The same things were measured in two ways. Each way mixes the same 13 hidden numbers, adds some noise and spreads widely along 8 directions of its own, which tell nothing about the thing.
Some things both ways: the first way, then the second way.
[-33   8  19  -1  32  -3 -15  -2 -35   6   8  23  26 -16  -7 -50 -31  14
 -28  -7  40 -36 -37 -53   4]
[ -4   6   8   1 -24  10 -19 -26  11   4 -26  -1 -29  16  22 -27  12  29
  14  10  45 -13  24 -10  -5 -12   1  19 -15   5   7 -22]

[ 40   2  19 -18   0  -7 -21   8 -17 -20  -2   9 -18  -4  13 -46 -22   0
  13  13 -14 -11 -11   2 -58]
[ -6  22 -14  14  20 -11 -13 -20   9  10 -11  -7  10   4   1 -55 -11  13
  12   4 -19 -16  18 -14 -18 -25  24  14 -24  15   4 -28]

[-69  17  26 -18  13  11   5 -35   5  -8  -3 -35 -16  11  10   8  22 -11
 -29  32  -4   7   9 -42  48]
[ 15  -7   5   1 -15 -24  11  -8  11   8  36 -21  24 -13 -25  26 -32  -5
 -17 -32 -12   6  46 -19 -26 -20 -20  -8   3 -13 -10 -16]

[ 11 -17 -28  16  27 -10   0   8   5  42  -2  37  13 -18 -18   8  -1  21
 -10 -46  57  16   5   5  18]
[-47   2 -44 -19  14  22  -2  -2 -17  21  -4  23 -26 -10  -2 -15  20 -23
  32   7   1 -14  -2  11  10 -25  18  13 -12  25  35 -11]

[-25 -25   6 -12  41  10 -30   0 -34  37   2  19  -8 -13 -27 -47 -13  30
 -31  36  -4 -42 -37 -37 -21]
[-13  -6 -31  -6  -1   4   3  -3 -27  15  16  19 -11  -6 -10  22  19 -28
  27 -10   1  15  14  19  14 -30  -2 -16 -11 -10  23  -5]

[ 15 -17 -29  29  12  21  -5  39   5  17  -5  28   2  -1 -30   4  16   9
  14 -48  20 -20   0  21 -13]
[-14  14 -24   8 -16 -11   4  -9  22  20  20  -7  11 -22 -20  22  -4  17
  -2 -28 -42  -8  29  -3  -2 -56   1   1   2  22  -7 -56]

[-48  -2 -21 -22 -33   0  12 -19 -12  15  -2   1   5 -27 -18  25 -28  18
 -44  30  -5   8   5 -29  -9]
[ 16  19   6  -1  -7   1  -3 -38  19  12   3   4   7 -15  -8  -5   9  25
   1 -16  -6 -12  22  -5 -21 -43  34  -8 -18  12 -10 -30]

[ 52  12   9  -9 -41 -22 -13 -30  21 -32 -46 -16 -24  -4  22  59  21  -5
  25  20 -25  37  21  25 -46]
[  6 -31  -9  16   3 -23  21  17  -5 -14  46  -8  -7  46 -15  24 -10 -38
 -14 -56  17  20  24  -2 -40 -51 -37 -10  11 -43   2 -12]

[-37 -21 -35 -15 -16 -42 -56  33 -27  -2  -3  -5  15   4 -16  12 -28 -18
 -28  35 -29 -32  -8  29 -47]
[  1  23  -6  -5  -1  13 -25 -27  -6   0 -40 -12  11 -37  -6 -62   0  29
  22  13   9 -13   7 -24 -10  -2  39  38  -4  -9  12  -3]

[ 15  19  16 -11  41   7  16 -46   6  -4  -1  12  -7  17  55   5  29  17
   2   6  21  26  14 -21  56]
[  2  -4 -25   9 -12 -16   6  10 -12  -3  16   1 -25   8  14  30   4  -9
  21 -32  19  -9  25  13   2 -36 -29 -12  -5  21  -4 -44]

[-41  38 -40 -13 -13  13   9  29  -7  17 -33  -1 -14   3  12 -22  -8  34
  -5  -1  29  -6   2 -36 -14]
[-16  15   1  22 -25  -7  -6 -10  18  14   3  -1  -7  17  22 -15   1  35
 -23   4  14 -19  35  10 -37 -17 -26  16   9  10  37 -29]

[-34 -19  10 -52 -18 -33 -56  -2 -16 -12 -16  -6   5   3 -11  53  -8  -1
 -30  38 -41  -6 -10 -14 -17]
[-21   4   4  13 -16  18   0 -13 -18 -20 -34  -9 -15  16   1  -7  12   1
   4  -2  43  -9   4 -34  -2  -2   6  28 -17 -30  19   4]

[-14  -6  40  12  21   6  -5 -40 -27  -7  26 -21 -26  15  35 -18  19 -13
 -18  33   5   3  -3   7  44]
[ -2 -22 -18  30  14 -37   0  33 -15   5  32   2  -2  -2  -6  34  -9 -16
  12 -36 -14  18  52  21  -1 -17 -32 -28   0 -13   5 -22]

[-11  11  43 -35  39 -20  13 -33   3  -5  -1  15   5 -27 -18 -10  17  12
 -23 -34  20  -4 -17 -25 -27]
[-24  11   5   6   1   9 -18 -13  -9   0 -27  -6  -4 -34   2  -4  14  25
   9  13   1  -7  20  -6   6   3  36  19 -11  19   4 -15]

[ 32  -6 -22  16 -19 -10 -16  21  10 -27 -27 -13 -33  25  26  28  27   2
  29  22 -10  35   8  36 -13]
[ 31  16  12 -15 -15  11  -3 -48  11  37  -9  -8  -1  -6  10   6   0  14
  10   1   2  18  36   8  -6 -43  -2 -18   1   0 -28 -34]

[ 26 -53  -6   7   5 -36 -39  26  13 -16  12  16   6  -3 -44   7 -22 -33
   8 -19 -35  -9  -9  42 -59]
[-29 -29 -30 -20  38   3 -13 -10 -46  28  -4   6 -30  -1  25  -2  18 -62
  58  10 -16   4  28  17  35   9  11  23 -10  27  10 -15]

[-50  43  35 -18 -32 -23  -5  30 -28 -12   3 -16  29   1  10 -32 -60  -2
  -8 -19 -17 -49 -19 -34 -24]
[ -9 -13  -7   9   9   6  14   5 -24  -1  18   8  28 -20 -27 -12  -3 -12
  11 -33 -10   1  20 -22 -22  -8   2  -1  -4 -30   7  24]

[-37   2  32 -44  -9   9  29 -59  -9 -27   6   2 -29  -5  14  19  12   2
  -9  69   5  31   3 -44  14]
[ 10  11  18  33 -10 -13 -14 -17 -30 -15 -26 -13  15  -3 -12 -24   0  23
  12  -8  -1  17  33 -34  -8   1  40  -3 -25 -20   1 -20]

[ 16 -10 -13  19  -2  14 -10  33  -4  17  20   5 -17  28  19 -39 -35  -7
  21   8 -13 -11   8   2  10]
[  3 -29 -29  -5   6   6   9 -16 -15  13  38  11  -5  -9   8  20  17 -36
  28 -35 -11  -7  17  16   4 -30 -35  -7   1  14  -1   1]

[-49  32  51 -44  28   3   8 -43 -11   0 -11  -8   0   5  23  -1  16  38
 -18  -9  10 -28 -23 -56  18]
[-18  22  19  10 -46   4  -1  -3 -16  -2 -37   0  21  -2 -29  -2  -9  18
  -6  19  24  21  12 -27   7  -4  42  25 -23 -43   3 -10]

[ 14  36 -17 -26  30  16   5  33  -6  25 -12   9  26   1   7 -39   5  24
  10 -17   3 -34   3 -13  -5]
[  7  34 -26   0 -22 -40  -1  10  17  14   3  20   8  15 -16 -11 -15  -3
  23 -24   1  -4  18 -11  14 -45  -1  -8 -25  16   0 -56]

[ 18  17 -21 -37  33 -13 -10  28  -5   1 -18  14  30   0  26 -17 -16  17
  21 -42   9 -24   8   3 -20]
[  1  23 -18 -26   2   6  -2 -10 -18  -3  -1  -9   5 -23 -12 -16  11 -12
  31  -9   7   6   1   2  -1 -44   5  12   9  -3 -10 -10]

[ -7 -13  -3  26  30  24 -14  37 -13   8  16  25  20 -17 -52 -57 -12  -2
 -15 -52  42 -38 -30 -17 -13]
[-31  -2  -1  19 -27   0  -7 -12  23  -6   4 -21 -13  20   3 -13  -8  19
 -27   4  21 -19  22 -14 -28 -17 -22  37   2  -2  27 -15]

[-22 -15 -45 -12  -1  12 -44  54 -16  15 -15  34 -18   8 -23 -45 -37  18
 -19   8   1 -21  -8 -23 -48]
[  4  43  11  13 -38  -2  -1 -22  45  14 -28  22   2  30  -2 -24   2  29
 -25 -23  14 -14   3 -13 -22 -63  16  -2  -2  16   7 -53]

[ 36   1  36  23  -9 -35   5 -30  10 -13  12  -7  -8   4  20  31  21 -27
   8 -31   6  24  10  47   3]
[-28  16 -13  29   8 -20  -4  20   6  -2  -5  -4  24 -11 -23 -35 -20  23
  -7 -14 -21 -16  23 -15 -31 -18  27  25  -5  -8  16 -26]

[ 25 -24 -11  22  24  20 -40  -1   0 -23  -9  10 -41  40  39   0  10   4
  19  23  -6   4   6   9  19]
[-17 -10 -30 -13   0  23  11 -22 -16   3   2 -22   3 -28 -21   8 -13 -20
   5  -6 -12  -1  -6 -25  -2 -27  18  23  -5   5  -5  -8]

[-29  -3  24 -17  34   7 -21 -22 -16   4  -4   5 -32  37  67  11 -16  28
  16  -3  32  -4   4 -42  65]
[-14  16  24  16 -20   1  -9 -19   8  16 -26   8   5 -19  -3  20  11  29
  11  -6 -16  -1  41 -13  21 -14  39  -6 -25  23 -29 -43]

[ 63  32  34 -11  16  -1  16 -30  41 -28 -39   5 -35   2  22  11  49   6
  28 -20 -19  31  15  -5 -44]
[ 15 -15   6  13   8 -28  11 -20   9  13  21 -30  22  24  -3 -11 -46  -7
 -24 -13 -13   3  38 -37 -41  -6   3  21 -18  -7 -18 -27]

[-18 -39  17   6  30  16 -11 -12 -18  32  44  -3 -27  17  -3 -33  17  -3
 -28  23  -7  -1 -11   7  43]
[-18  16  -1  24 -35  -9  -1  10  -4   0  -2  10  -1  22   7  11   6   4
 -10   9  28   6  13  26  -1 -25 -26   9  -4 -19  24 -12]

[-27 -10 -16 -12  -9  -7   4  -7  16   5   8  -1 -12   6  -4  28  10 -19
 -28 -21 -19  20  25  17   4]
[-29  18 -37  -7  -7  -7   6   9  -5  18 -24  26   2   0 -18   9   8 -44
   9 -30 -23  -5 -14  -2  23 -45  30  27   9   9  26 -45]

[-34  -3 -13   2 -38  26 -11   5 -22 -10  20 -19  -2  -3  -5 -18 -34 -21
 -39  16 -48 -25  -1  -4 -16]
[ -8   7 -13  24 -19 -19   9  13   1 -17 -14   5  15  14 -28   8  -3 -19
 -23 -48   5  -4  -5 -20 -17 -36  16  35  14 -47  32 -22]

[-15  40  23 -15 -18   0  18  -1 -17  -6  -4 -18  22 -27  -9  -4  17   3
 -23 -32  20  -7  -9  -8  -8]
[-23  32  -3  21 -16   0  -2  -4  24 -10 -21 -13  22  -4 -31 -35 -18  37
 -31   2  12 -15   0 -39 -32 -22  21  32 -11 -30  28  -4]

[-28 -13 -21 -14 -29 -27 -15  35 -27  -4  15 -28  -3  21  17  43  13 -19
   9  24   3   7  16  55  27]
[  1  -1 -22 -22 -13  26   4 -51  12  16  29  -6  -7  -4  -4  10  11 -26
   7   0  -7   6  -2  17   7 -67 -29 -14  -5  21 -11  -1]

[ -1 -37 -25  23   9  17   7  15   8  19  30  36   7 -17 -66 -36 -13 -17
 -25   9   9   6  -5  -3 -16]
[  7  -4 -16 -14  -3  23  -8 -36 -19  -4 -12 -11  12 -32 -13 -48   0   0
  18   0  11  -4  -4 -28 -15  -6  24  28  -4 -16  15  21]

Other things, the second way, with their names:
(174): [ 13  10 -23 -12   7   7  -7 -27 -14  33  -9  -6  10 -57  -3  10   3  15
  34  -5 -24  -1  33   6   7 -18  24   7  -1  -3  -9 -30]
(320): [-36 -30 -42   0  27  -1  -1  11 -29  17  14  15 -19 -12  -2   7  -4 -45
  24   5  -9  -7  15  22   9   1  12   6 -21   8  34   3]
(428): [ 21  18  -8 -16 -33  -6  -6 -43  34  26  -6   2  11 -21 -21  21  -2  -4
  10 -23 -18  -6  20 -10  22 -52  21   8 -10   5 -17 -46]
(437): [ 28  -1  31  -1 -36   2   0 -28  19   4 -16   9   5  19 -15   0  -8  -6
   6 -28  41   4  30 -34   1 -17  -4  -9 -21 -42 -17   2]
(183): [ -9   7   7  23 -53  -3  -8  -6  37  -8 -17  -2 -13   1  -3  35   9  41
 -18 -17  30 -10  14   6   5 -46   6  25  -3 -10 -13 -49]
(27): [-24  31 -11   8 -23  -1   5   6  10  -5   5  14  -5 -11 -15  20  22  22
   3 -36   4 -16  14 -10  -3 -50  -6 -16  -1  25  13 -37]
(140): [-32  20 -35  13 -10   5   3 -14  19   5   2  -6   2 -24 -10   8  -6  17
 -17   1 -21 -36  -6   7 -12 -48  25  25 -15  36  14 -41]
(354): [ -5 -18 -28  11  -1 -42  -7   6  -6  25   3  22  -3  35 -14   2 -10 -61
  10 -33 -31  20  26   0  18 -28  17  11  -3  -9  33 -49]
(71): [  1 -11  14  15   7 -37 -14   5   8  35  -8  12  -2  28  22  -1 -15 -12
   5  -1  -7  14  54  15   3   4   7  12  -8   4  -8 -43]
(119): [  3 -20 -11  18  15  -4   4   7 -45  -5   0 -13 -16   9  10  21   8  -6
  34 -26  19  21  39 -20   2   0 -25 -12  -7 -27  -3 -13]
(359): [ 14   8   2 -29  -7  18   0 -24 -11  -4   0 -14  -1 -24 -10   1  20  -1
  35 -29  26   5  23 -27  -1 -27 -19   3  12 -24 -17   3]
(117): [-27 -11 -44 -19  -3  21   7  -7   2   3   6  19 -25 -18 -14  27  26 -22
  24 -31  19 -21 -13 -13  19 -35  -2  15 -10   2  22  -4]
(226): [ 17  -3  22 -11 -16  -6 -13 -32  13  -1   1 -10 -15 -12   7  26  21  22
  14 -27  13   5  34 -15   5 -28  20   3  -6  25 -40 -44]
(163): [-20   8 -36   8 -11   4  -1  18 -18  -2  -4  12 -16 -23  -6   1  12   1
  19 -27   5 -13  10  19  -6 -40  -2  -4  15  16  29 -31]
(330): [  3 -12  -7 -17   9  -1   5  -6  -2   1  24   6 -11  -6  -3  19   7 -23
  33 -26  17  -2  22  -2   9 -29 -18 -17 -18  11 -30  -3]
(344): [-23   6  -9   2 -10   2 -13  17 -54 -16 -20   4 -15 -26  -5   6  28   1
  35   2  33   5  23   6   9  10  23  15  -2 -24  36   1]
(273): [-16  15  10   0 -29 -19 -14   5  -8  -6 -43  12  -6   0 -29  17   6 -19
  19 -20  11  13  21 -29  40 -10  52  15 -16 -13   7 -40]
(190): [-18  -2 -31  -2  -2  21  -5 -25  -4  18 -23  -8  -8 -43  14  13  11  17
  25  -3  -8 -34  11 -14  16  -2  16  47  -7  21   0 -31]
(364): [ 40  20 -20  16 -20 -10  -2 -21  13  31  -9  11  29 -44 -25 -15 -20  38
  16 -43 -27 -11  38 -16 -18 -38  27 -22  -5 -11   2 -48]
(73): [ 14  -1  19  18 -14 -13 -19  -6 -16 -16 -26 -17  10  -9 -11 -33 -13  24
   0  -8  26  16  32 -39 -18  17  19  15  -2 -31  11  -2]
(4): [-21  14 -42   3 -27  19   5 -12   7   8   7   6  -2 -25  -5  13  20   9
  14 -19  -9 -18  -4   9  13 -56 -28  10   8  17  12 -24]
(414): [  4 -15 -43   8  22 -15  -1   8 -11  13   6   3  -6 -32 -23  15  -5 -25
  37 -59 -28 -14  40  -6   1 -29   0 -11   8 -17  19 -31]
(377): [-17  33  12  34 -42   0 -19   5  -3  -1 -51  11   2 -15  -5 -26  15  73
   0  -3  26  -7  31 -21 -14   0  38  20  -1 -23  34 -35]
(257): [ -2  -2 -19  13 -24  -8  -5 -13  13  20  -1  -3 -16  32  18 -15 -15   4
   8   5  16  -5  22   1   1 -27 -26  15 -15   9   1 -38]
(405): [-38  25 -45 -11  -5   8  10  26 -21 -11  -5   1   1 -30 -33  -9   3 -12
  25 -33   2 -20  -1 -20  -6 -38  -1  18  17  -5  34 -15]
(133): [ -4 -17 -44   4  23 -16   6  11  -9  19  31   0  -8 -18 -13  10  -8 -22
  39 -53 -25 -17  51  -6  -6 -27 -32 -17   2  -1  12 -27]
(152): [ -9  24   6   9  -1   3 -18 -17  -9   0 -30 -20   6 -13  11 -51  -8  36
  19  23  15 -15  30 -21 -15   9  11  27 -15   4   1  -9]
(75): [ 10  31   4 -12 -44   2 -16 -35  44  15 -14   7  -8   1   9 -13  11  33
  -1  -2  24 -12   9   0   5 -49  -6  13  -1  28 -10 -42]
(357): [-25 -22 -22  -1  -1  -5   5 -16  22  20  34  -4 -14  20  17  20  -9 -25
  -4   5  -9 -12  14  11   8 -27 -35  17 -18  42 -10 -22]
(35): [-31 -10  -9  35 -38   0   2  26 -13 -35  14   7  -9  19  -5 -20   6  13
 -20 -15  47 -11   3   8 -38 -20 -29  17   9 -24  50  14]
(30): [ 40   7  26  15 -27 -17  -9 -25 -19 -19  10 -30  19 -18  -8  -1   3  34
  20 -26  14  16  55 -25 -16 -11 -12 -12  -6 -34 -22 -13]
(114): [ -5  11  -3  -3 -11 -22   3   1   1 -11  20 -20  13  15 -15 -18 -12  -2
   0 -13  15   2  20 -22 -24 -25 -12  27  -3 -19   0 -12]
(52): [ -1   2  -5 -16 -13  20 -10 -25  11  -6  -3   7  21 -40 -22 -45   3   9
   3  -7  15 -16 -11 -21 -16 -13  20  30   2  -6  13  31]
(106): [ 21 -16  11 -11  13 -25  -4 -10   8  17  22 -10   1 -16  -9  35  -7 -13
  11 -34  -7  12  56  -4  -4 -14  -5 -10   2  -8 -24 -23]

Some of these things the first way, each followed by its name:
[-27  31 -12   7 -62   9   8   5 -13 -25   6 -24  42 -16 -16  17 -19   9
 -34 -45  -7 -39 -13  13 -26]  (183)
[ 34   7 -24  13  12  -4 -25  36   1 -30  -8 -24  25  19  29  13  -6  -4
  44 -30   0 -27   1  29   8]  (273)
[-31  11  32 -17 -34 -17  -6  -8  -9 -30  -6 -38  16 -11  -7   8 -23 -36
  -4  26 -49 -16  -6  -6 -27]  (114)
[ -8  30  34 -24 -21 -45   0   2  -7 -23   8 -27  52  -9  11  28 -20 -16
  -5 -29 -16  -7   3  12   8]  (330)
[ 12 -18 -12 -11  -6   3  14   5  26  -7  12  18   5  -4 -26   7   7  -9
  -3 -17  16  38  16   5  10]  (152)
[ 17  -2 -23 -34  39   9  -2 -14  44  46 -30  57  -3 -15 -43  31  34  43
 -27 -63   8   6  11 -32 -32]  (190)
[ 26  20  25  16  -2   7   8  18   0 -22  11  12  10   1 -20 -49  14  -3
   2 -28   6 -22 -25   6 -36]  (257)
[ 50  19  16  -4  12   1   0 -28  27 -26 -48   8 -23  -9  19  12   2  11
  41   2  -3  15   6 -29 -44]  (226)
[ 14   1 -10 -20  29  -1 -31 -19  19  48 -28   6 -56  24  29 -28  -7  12
  10  42  19  18  27 -31   6]  (52)
[ 18  26 -40  -4  -9  -1  -2  57  25 -14 -24  14  52  -5 -22   0 -15   5
  17 -67  15  -9   9   4 -21]  (405)
[-12 -10  -2 -26  -6  -8 -30  10 -17 -15 -30  17   4  -3  -6  36   8  10
  -5  29 -23  -2  -7 -13 -20]  (119)
[ 41  -7  48  15  15 -39 -42  26   4  -6  17 -11  28  14 -20  -5   4 -25
  10 -20 -22 -17 -26  18   3]  (437)
[  7  -4  -2  12   1   8  16   8   8  -2  16  10   0 -23 -52 -33  13 -22
 -10 -21  -6 -20 -12  15 -62]  (354)
[ 17   1 -20 -12  -5 -37 -12  17  30   6 -19   2   0  -4 -20  31  20  -1
  -1 -58 -12   0  14  51 -65]  (71)
[ -7  37  -8  23 -30 -22  38   4   9   0 -21   8  27 -24 -20  37  26  13
  -2 -35  36  12  -8   6 -20]  (377)
[-16 -38 -16  -6  -8  38 -20  -7  20  -1 -15   7 -22   6 -16  -1 -27 -13
   0  44   0  47  19 -55  46]  (359)
[ -3 -55  14  10  47  -9 -11 -64   8  26  17   9 -17  -6 -15  21  16  -3
 -26  53  -4  29  -9 -18  39]  (344)
